The groups are shells around one centre, one inside the other: the same stretched ball of 8 dimensions in 7 sizes.
(in the rows, 128 means zero)
Some rows, each with its group after it:
[179 182  74 112  92 104  93  71 141 133  79 128  86  75 147]
Q56
[107  88 182  94 114 155 150 190 112 101 170 172  92 166 118]
Q687
[175 116 129 107 112 161 160 137 184  89 108 170  86 153 116]
Q627
[133 113 146 125 123 141 137 134 111  94 134 177 101 202  99]
Q574
[105 118 125 146 134 102 128 155  93  90 111 178 105 169 101]
Q699
[113 123 152  92  99 131 127 144 105 115 153 160  88 127 143]
Q566
[119 109 154 114 113 153 133 182 130 112 161 159  82 154 116]
Q574
[102 149 116 129 104 124 121 133 117 116 118 169  83 114 144]
Q511
[ 82 119 171 104 113 151  92 173  70 145 181 149  85 140 131]
Q511
[170 161 114  74  76 134 108 116 148 146 118 116  79  47 162]
Q687
[ 95 122 172  91 106 133  96 150  51 141 170 143 100 138 131]
Q574
[101 106 149 132 123 163 147 200 146 103 142 178  79 151 116]
Q511
[138 122 144 124 111 150 144 141 123 103 133 165 101 183 101]
Q699
[180 120 148  66  92 175 157 107 183  99 130 170  76 133 151]
Q56
[ 85 126 168 128 106 155 122 181  68 138 167 147 106 165 102]
Q511
[ 49 110 162 147 127 141 122 208  76 117 168 178  89 168 111]
Q627
[ 52 106 183 126 114 162 122 221  77 133 193 163  86 155 118]
Q56
[137 103 156 101 123 133 122 152 105 105 145 158  97 169 109]
Q574
[ 63 111 139 140 137  95 104 190  68 106 139 173  92 138 120]
Q56
[ 90 138 106 187 134  91 115 171  76 104 112 162 111 179  76]
Q566
[136 142 124  97  97 124 116 110 126 116 131 158  80 113 152]
Q566
[128 135 154  89  86 136 112 149  91 142 166 125  95 117 130]
Q566
[162 119 150 100 106 170 154 123 148 101 127 168  97 175 113]
Q511
[125 144 119 126 100 122 107 159 117 132 143 134  84 114 123]
Q566
[116 130 134 120 113 106 118 149  79 115 121 148 110 135 112]
Q699
[ 98 139 155  84  97 116  86 133  51 148 155 134  97  99 149]
Q627
[ 51 134 145 151 121  84  79 185   4 142 161 136 116 149  97]
Q687
[142 126 112 142 121 123 152 152 146  86  93 170 100 152 101]
Q699
[201 124 130  66 109 146 127  80 162 101  99 159  87 128 143]
Q687
[ 43 136 166 138 112 121  89 165  10 146 177 154 109 166 113]
Q56
[125 138  87 155 136  79 107 148 112  98  78 159  99 122 107]
Q687
[105 144 127 102 106 116 100 127  96 128 123 156  84  91 157]
Q627
[122 103 127 123 126 124 150 174 159  77 121 187  77 141 127]
Q56
[162 128 121 124 118 114 129 132 113 103 104 145 113 161  91]
Q574
[103 108 128 192 139 140 167 206 132  78 120 186 107 225  55]
Q56
[ 75 136 142 139 109 129 100 179  77 138 166 149  87 137 120]
Q699
[165 145 114 102 106 122 100  88 128 117 120 150  84 135 135]
Q511
[126 149 113 142  98 129 133 152 130 117 126 149  92 134 113]
Q566
[ 85 143 153 111  95 138 109 164  71 147 153 139  97 107 135]
Q627
[131 149 113 110 101 114 119 121 120 117 106 154  90  97 144]
Q574
[ 83 126 147 128 124  99  86 158  36 130 149 147 107 151 110]
Q699
[153 119 108 133 130 106 140 148 142  83  85 166 100 144 102]
Q627
[106 126 128 148 131 126 101 167  99 119 136 157  91 163 101]
Q566
[115 156 121 120  87 115 117 134  96 131 136 139  95 111 132]
Q687
[156 119 127 119 121 142 125 152 151 106 126 155  84 152 109]
Q511
[134 116 119 128 140  99 105 148 103 100 103 159 100 146 105]
Q511
[109 140 159  64 100 151  74  96  83 151 160 155  71 100 181]
Q56
[ 85 107 142 181 134 152 161 210 125  88 141 189  97 216  72]
Q687
[117  90 152 129 133 134 163 169 129  69 131 197  97 200 100]
Q566
[143 133 128 117 116 118 119 135  97 116 106 143 112 139 105]
Q574
[142 188 100 100  83 102  80  64  77 153 100 124 100  75 156]
Q56
[164 132 138  83 109 130 100 103 103 126 123 139  98 131 129]
Q574
[106 109 138 120 119 144 152 174 154  88 130 190  74 135 137]
Q687
[101  98 142 149 139 116 136 178 102  82 139 184  99 203  89]
Q699
[163 135 121 112 109 152 126 126 156 114 115 153  84 137 122]
Q627
[124 163 109 113 105  83  76 111  58 143 107 123 107  87 133]
Q627
[106 134 135 128 109 135 132 166 108 119 123 157  97 125 120]
Q574
[148 155 107 121 106 119 105  97 117 120 109 150  92 133 127]
Q699
[ 65 158 109 154 123  90  68 143  52 139 125 154  90 113 133]
Q687
[ 50 115 160 148 111 155 142 221 105 117 177 177  80 155 118]
Q56
[136 138 116 108 114 137 104 133 146 121 116 157  71 100 148]
Q566
[ 83 116 171 131 102 159 148 201  92 122 172 157 101 169 101]
Q511
[108 150 112 144 121 104  97 119  77 120 110 159 101 146 116]
Q699
[ 99 134 149 135 112 128  97 150  56 135 163 144 106 179  98]
Q511
[123 104 150 119 129 150 145 152 130  89 126 188  92 179 113]
Q699
[ 96 125 140 143 132 119  90 161  62 127 144 151 102 172  96]
Q566
[127 102 151 124 132 148 148 152 123  87 120 186 100 190 101]
Q627
[ 71 158 133 129  93 116 103 153  63 145 146 144  95 102 140]
Q687
[147 119 121 143 131 132 142 132 137  84 103 179 100 194  92]
Q574
[118 150 112 121 104 105  97 156 101 136 119 129  91  81 132]
Q574
[ 96 148 155 107  83 127 100 151  53 154 175 123 103 124 126]
Q687
[156 147 119  81 110 113  77  86 103 134 110 139  86  94 154]
Q627
[ 73 133 127 166 129  88  90 183  41 127 144 144 110 162  87]
Q627
[145 117 146 105  97 158 149 175 156 111 151 148  84 136 118]
Q511
[ 99 157 139 104  93 136  89 131  78 155 143 137  88  93 151]
Q699
[171 156 127  88  88 156 115  95 135 138 117 134  91 111 139]
Q566
[ 73 118 156 155 122 148 125 215  82 127 156 154 102 168  88]
Q56

New rows, each followed by its group:
[ 71 105 170 135 121 123 122 206  53 119 172 154 109 175  92]
Q627
[138 118 139  94 125 127 115 112 112 102 114 174  91 143 137]
Q627
[102 125 134 152 132 116 108 152  73 111 134 163 107 191  89]
Q699
[120 122 147 113 100 142 140 181 121 119 146 146  94 128 116]
Q699
[ 90 143 152 107  95 128 104 132  61 138 159 150  97 133 138]
Q627
[183 133 124 101 104 143 136 105 152 105 112 152  95 152 116]
Q627
[110  85 168 141 129 157 180 209 124  79 143 183 110 215  72]
Q687
[136 158 112 115  90 106 120 127 103 127 110 132 104  96 129]
Q511
[123 108 163 104 127 151 120 140  96 110 138 170  99 178 113]
Q511
[179 132 104 115 127 101 111 100 122  99  81 150 106 145 107]
Q511
[ 70 127 158 132 119 139 106 159  62 128 159 169  95 166 120]
Q574
[115  96 146 140 129 146 158 215 143  90 135 170  93 167  90]
Q566
[128 121 164  98 105 155 131 129  94 118 147 160 104 169 118]
Q627
[ 70  97 173 134 128 146 135 204  82 107 166 178  97 182 102]
Q574
[120 163 134  88  81 137  74 141  89 175 156 106  81  57 156]
Q56
[168 174 123  69  83 135  77  61  96 161 114 117  93  77 161]
Q511
[169 125 106 144 121 114 160 148 147  80  80 158 114 166  80]
Q687
[ 73 109 142 157 140  97 118 176  56  95 138 178 110 193  90]
Q627
[101 126 154 108 118 143 100 129  84 125 149 169  87 155 135]
Q699
[167 130 127 113  97 142 165 135 156  95 110 156 101 149 109]
Q687
[154 131 122 125 110 132 130 126 137 102 126 159  91 166 109]
Q566
[119 127 101 179 128  98 152 197 122  88  91 156 114 157  69]
Q56
[111 138 147 100  96 161 115 154 122 139 152 149  76 106 148]
Q574
[102 134 166  90  98 153  90 151  71 156 171 134  90 119 139]
Q566
[ 89 138 120 142 125 108  88 151  86 123 134 161  84 134 126]
Q699
[108 131 152 103  93 139 122 149 100 126 165 152  87 134 135]
Q627
[132  95 142 142 132 145 175 187 148  72 114 185 103 194  82]
Q627
[139 159 130 108  98 114  96  88  56 140 115 131 119 138 117]
Q56
[ 93 141 156  95  90 127  98 142  63 146 168 139  93 113 145]
Q574
[ 95 103 119 169 143 124 148 214 152  77 120 189  80 165  96]
Q687
[106 130 162  95 103 142 107 152  70 142 150 140 102 123 129]
Q566
[113 113 151 133 118 151 140 161 115 102 151 175  94 194 101]
Q699
[177 159  97 107 103 131 101  95 151 127  96 137  82 101 137]
Q511
[111 143 134  92 102 127 108 119 104 126 123 161  83  91 163]
Q511
[152 117 113 134 134 112 126 133 135  84 104 171  95 174 100]
Q574
[111 101 149 139 121 149 153 207 138  96 152 169  89 174  94]
Q574
[153 160  96 112 102 105 108 107 123 122  86 139  95  86 138]
Q574
[131 156 105 116 108 103  79 120 101 137 118 133  85  93 139]
Q699
[154 155 124  69  91 119  90  82 105 139 118 135  87  77 166]
Q699
[157 130 118 105 108 119 127 143 140 109 110 144  91 109 125]
Q699
[130 133 146  92 114 121  80 106  67 134 144 144  97 143 131]
Q574
[102 144 150  83  95 136  89 130  82 150 154 142  81  87 164]
Q699
[121 142 137  87 106 147  92 100 115 133 135 165  71 108 168]
Q566
[ 94 120 154 136 110 173 139 194 130 121 162 166  81 159 113]
Q687
[103 119 147 124 106 138 126 194 114 121 165 149  85 138 115]
Q627
[117 132 134  93 107 125  96 135 113 126 145 154  72 101 157]
Q574
[ 97 164 132 102  89 127  81 124  73 160 144 133  85  79 159]
Q699
[180 135 115  99 115 134 112  97 146 110 103 152  88 136 127]
Q627
[126 125 123 120 119 125 112 160 132 113 127 155  80 120 127]
Q699
[130 125 162  65 101 148 101 108  98 131 155 156  83 123 159]
Q574
[152 121 141 110 117 143 139 115 122  98 115 170 103 176 110]
Q574
[123 120 168  57 101 142  94 118  89 135 165 151  80 113 164]
Q511
[ 76 141 156 123  95 140 108 169  65 146 173 143  95 135 125]
Q574
[121 140 112 132 114  89  97 148  89 120 127 138  97 126 113]
Q627
[130 103 158  99 121 125 128 132  94  95 146 173 100 184 115]
Q511
[106 145 106 154 129  94  90 135  80 117 112 157  98 148 109]
Q699
[115 129 109 150 134 108 107 145 115 100 114 172  86 157 111]
Q574
[ 92 145 150  94 103 142  75 109  73 149 162 158  76 121 163]
Q511
[109 122 167  89 100 143 102 152  81 138 178 142  89 138 133]
Q574
[ 98 110 161 131 111 158 146 197 116 111 165 165  91 172 103]
Q699
[ 96 101 151 150 125 134 155 193 110  87 151 181 100 202  86]
Q574
[ 87 139 152  94 108 126  78 143  58 151 149 142  89  94 152]
Q511
[ 83 127 128 164 122 134 131 202 115 112 137 165  89 151 100]
Q574
[ 99 101 150 148 137 135 155 171 103  80 122 195 108 205  89]
Q511
[166 126 137  97 108 140 138 106 127 101 114 160 103 162 116]
Q574
